The first 5 rows are patterns. Each new row is the sum of 2 different patterns, raised or lowered, with some noise. Before adding, each is slid sideways (what falls off one end comes back at the other) and multiplied by a number that may be negative. Names go in the order of the patterns.
(in the rows, 128 means zero)
Known rows, each followed by the names of its patterns:
[ 93 155 103 102 100 116 141 139 100 109 115 144 129 108 154 121 109 145
 160 103 107 102 131 115 133  99 137 132 165 153 136 127 142  95 121 128
 124 110 123  92 159 155 115 110 141 147] => H
[137 135 102 128 102 106 129 126  99 113 131  93  98 131  91 106 135 139
 158 148 135 119 133 141 137  95 115  97 160 115 163 127 108 155  94 116
 106 140 136 158 154 161 144 127 145 161] => R
[106 146 132 149 157 161 111 156 164 101 116 146 130 110 102  95 120 147
 133 115 164 134 119 104 122 157 143 159 138 147  96  92 148 128 155 144
 106 129  98 110 117 125 145 164  97 155] => M
[157 128 133 163 154  98 129 111 152 107 126  96 139 153 119 126  94 121
 108 123 113 163 107 100 135  92 153 105 155 145 112  94 131 106 119 162
 114 143 105 120  96 151 101 136  94 151] => G
[164 165 158 162 124 128 137 143 147  98  98 128 137 139 109 148 111 129
 125 103 135 164 136 121 133 163 154 110 122 123 136 128 117 159 121 101
 151 157 105  96  98 140 144 126 142 103] => V

New rows. What belongs after each?
[140 118 127 137 154 146 150 109 148 142 114 116 156 123 109 122  98 139
 132 145 133 146 124 130 109 127 164 136 156 130 139 100 122 134 134 135
 152 133 134 117 138 136 116 143 148 128] => M G
[120 140 120 107 122 107 144 166 123 129 111 140 100 150 115 135 129 137
 118 126 135 142 119  97 140 126 147 114 126 120 116 144 142 111  95 142
 143 146 115 137 121 103 150  89 118  96] => G V
[115 145 133 127 105 123 151 128 137 141 128 103 116 150 145 158 146 116
 138 122 126 113 125 129 166 108 165 117 137 148 128 143 141 127 153 166
 126 139 151 133 130 131 118 128 133 136] => R M
[110  83  98 129  79  50 123 114 134  88  94  83  95 110  78  50  48  63
  94  76  72  96  76 128 107 103  86 101 105  62 115  92 113 118  94  62
  94  80  99  77  64 126  87 110  70  86] => G V
[148 100 157 151  97 143  78 117  94 110 143 173  89 159 106 116 132 130
 158 151 122 130 168  90 128 124 104 103  95  68  96 152 124 116 135 138
 112 118 109 132 138 149 150 140 101  90] => M G
[ 96 132 129 144  88 125 102 142  90  67 103  88  90  79 147 105 112  97
 110 102 122 104  90 128 121 153 122 124 119 136  81 128 118 101 124  74
 126  81  76 111 136  87 111 117  57 106] => R G
[172 147 151 129 182 152 145 142 134 126 120 180 125 137 113 142 153 168
 135 124 142 168 185 150 159 144 168 111 171 166 145 184 126 140 125 140
 155 149 130 174 157 131 151 138 170 135] => G V
[132  93 123 105 131 122  97  99  95  92 123 154 132  96 126 115  85 150
 103 121 114 118 127 116  78 126  89 141 106 104 118  94  85 140 118  78
 124 112 110 109 132 117 146 127 127 129] => H M
[188 164 167 172 169 138 180 159 198 169 128 178 150 149 149 199 180 194
 139 195 187 173 149 155 172 154 172 152 174 179 178 133 197 185 157 175
 144 196 156 169 180 201 143 160 184 144] => M G
[134 105 147 152 113 131 161 117 119 155 145 163 130 161 133 171 125 135
  81 116 137 132 136 157 149 125 129 157 153 168 113 112 135 157 114 122
 172 119 150 171 159 161 111 111 160 150] => H G
[124 110 112 114 133 113 119 137 133 128 131 118 131  90 117 140 111 100
 156 151 145 118 125 128 132 128  91 111 112  98 119 140 108 127 125 157
 149 119 114 131 146 118 126 126 136 128] => H V
[ 92 142 134 110  85 118 148 160 154 158 161 105 104 170 143 149 171 139
 129 138 137 117 121 119 138 100 156 109 132 126 172 163 180  92 163 131
 109 137 122 159 125 133  94 115 121 111] => R M
[109 106 176 146 208 171 172 153 145  79 198 145 159 164 120 147  93  97
 177 150 107 195 165  97 157 149 193 187 185 106 165 152 143 121 126 170
 149  85 106 143 136 143 154 202 129 176] => M G
[155 180 132 161 156 163 156 150 127 120 138 137 124 167 151 148 147 151
 150 181 130 125 173 177 135 130 195 129 172 189 191 157 151 148 173 161
 151 126 146 171 121 150 162 147 124 187] => H R
[115 142 152 153 125 140 142 136 123 145 109 122 140 146 149 168 150 139
 147 156 149 140 123 117 164 144 154 131 147 145 134 149 145 149 139 153
 165 163 155 135 148 164 135 149 136 135] => H R
[106 123 168 172 115 126 163 166 161 140 142 140 168  96 151 153 187 147
 100 136 114 152 130 187 184 133 126 130 147 161 161 163 176 143 139 136
 125 175 128 172 108 149 118 129 116 179] => M G
